There are 3 ways to turn a row about zero (a turn may also mirror it). The second row of each pair is the first, turned, with some noise. The first 27 pairs use one turn. New pairs use 2 turns, one after the other, and a turn may come again.
In the rows, zero is written as 128.
Known pairs, each followed by its turns in order:
[138 141 118 136 128 157 144 182]
[167 135 150  90 102 125 128 111]
(1)

[ 79 143 102 157 140  90 112 156]
[155  90 132 139 155 154 125 184]
(2)

[129 157 157 158  72 171 133 114]
[169 132  78 150 105 162 118  88]
(1)

[131 104 150 120  94 138 139 133]
[165 115 110 139 128 129 116 143]
(1)

[131 165 122  68 152  82 119 156]
[148  55 164 103 108 123 145 114]
(2)

[100 110 122 105  77 132 116 145]
[164 122  96 105 157 135 103 103]
(2)

[160 178 104 193 120 142 177 122]
[ 62  91 114 126 114  75  93 154]
(0)

[ 90 159 105 150  86 135 161 109]
[106 117  78 171 101 121  99 135]
(0)

[125 172 147 108 122  95 125 109]
[129  95 127 127 123 148 176 111]
(2)

[150 138 189 118  69  60 122 137]
[155  99  97 113 170  85 204  96]
(2)

[153 118 143 101 143 128 158 152]
[143 105 132  83 136 126 125 154]
(1)

[135  58 134 108 167 132 123 165]
[131 187 144  78 152 146 160 108]
(0)

[102 162 101 104 154 105 120 120]
[155 111 126 117 115 150  79 108]
(0)

[112  80 109  87 116  65 111 117]
[100 106 140 162 158  71 104 171]
(1)

[150 154 134 138 105 188  88 190]
[173 128 161 122  54 162 107 103]
(1)

[100  89 136  89 123 141 175  64]
[170 198 111 161  89  98 119 127]
(0)

[190 137 135 138 136 134 151  88]
[110 151  92  92 145 172 105 141]
(1)

[184 119 133  95 157 145 101 138]
[ 90 116 142  92  93  87 113 117]
(2)

[146  78 111 118 129 149 129 170]
[141 142 139 110 133  88  75 130]
(2)

[173 148 136 124 123 130  95 128]
[ 89 119 127  91 130 112 147 121]
(2)

[153 156 169  82 131 163  99 168]
[138  71 142 104  71 163 120 134]
(1)

[ 87 103 107 143 160  99 150 152]
[113 163 104  91 121 168  99 133]
(0)

[107  82 152 116 200 103  91 151]
[161 170 160  79 167 181 123 138]
(0)

[103  99 122 108 108 131 130 130]
[136 155 109 142 120 144 144 111]
(0)

[103 101  74  88 149 153 110 110]
[117 106 128 138 109 155  53 111]
(2)

[130 148 151  96 181 168 132 164]
[132  97 154  78  93 149 171 136]
(1)

[133 105 131 100 128  63 110  92]
[166 136 166 125  77 163 134 143]
(0)

New pairs, each followed by its turns in order:
[126 150 175 140 113 111 167 101]
[123 170 167 158 139 140 157 118]
(2) (2)

[153 105 155 120 125 132 130 133]
[139 122 109  98 115 108 128 139]
(0) (0)

[155 109 163  95 116 132 151 137]
[110 108 131 150 145 129 161  89]
(2) (2)

[130 144  96 143 106 103 131 187]
[149 137 112 148 122 153  69 100]
(0) (2)

[166  99 127 154  86 162 126 103]
[149 101 123 135 124 146  58 121]
(2) (0)

[102  94 147  46 151 145 140 111]
[128  69 173 124  94  70 118 128]
(0) (0)

[173 104 153 124 144 124 129  93]
[116 130 111 159 162  97 129  94]
(2) (1)

[ 79 105 110  92 127 152  63 141]
[194 125 123 156 175 126  98  91]
(1) (1)

[135 116 136 196 144 128 117 104]
[120 145 118 102 110 171 165  95]
(1) (1)

[ 73 109  86 117 111 104 151 140]
[132 109 139  92  80 155 115 173]
(1) (0)

[112  90 164  76 139 186 114  82]
[103 166  88 180  91  99  83 106]
(2) (1)

[139 110  57  84 154 100 120  89]
[197  70 124 122 145 157 138 160]
(1) (2)

[176 142 115  62 139 103 142 124]
[133 125  72 178 118 111 145  87]
(2) (2)

[127 113 103 194  91 142 130 125]
[101 135 171  96 110 138 169  94]
(2) (1)

[ 91 151 141 126 145 140 119 149]
[105 153 152 116 108 136 138 153]
(0) (1)

[114  83 140 154 161 105 146 113]
[130 133 120  69 153 107 100 143]
(1) (0)

[116  71 156 168  79 172 145 125]
[ 81  90 181 104 138 175 152 154]
(2) (2)

[129  90 189 145 188  80 107 158]
[149  72 146  55  80 144 146 147]
(0) (1)

[127 173 165  95 158  89 140 125]
[114 164 105 133  90  93 172 153]
(2) (0)

[131 179 116 187 107  95 111 128]
[129 165  87  74 160 107 109 119]
(2) (0)

[144 187 144 117 102 107 143 135]
[146 161 166 166 112 147 121 104]
(1) (0)

[123 112 133 168 131 125  97 149]
[154 144 130 126  90 141 111 152]
(0) (2)

[120 114 105  62 132 155 156 130]
[124 120 100  98  81 160 160 104]
(1) (0)

[100 117 144 139 116 107 131 193]
[141 142 168 123 105 154  75 112]
(0) (2)

[106 145 117 132  92 182 157 129]
[103 104 140 143  68 105 131 110]
(1) (0)

[155 163 152 133 146  68 105 130]
[142 157 126 111 148 123 200 115]
(0) (0)

[138 136 168 132 133 152  88  95]
[172 165 117 138 101 134 152 123]
(1) (1)

[192 124 154 124  95 187 148 162]
[119  96 163 142 135  98 185  63]
(1) (0)

[122  73 112 130 128 145 140 108]
[130 129 136 121 130 172 170 139]
(0) (2)

[100 175 137 182 159 151  85 139]
[189 118 151  92  77  90 136 115]
(2) (1)

[172 152  57 108 158 152 144 169]
[204  80 102 143 103 140 161 103]
(1) (0)

[149 160 189 174  99 144 149 175]
[146 135 179  93 160  57 150 151]
(0) (1)

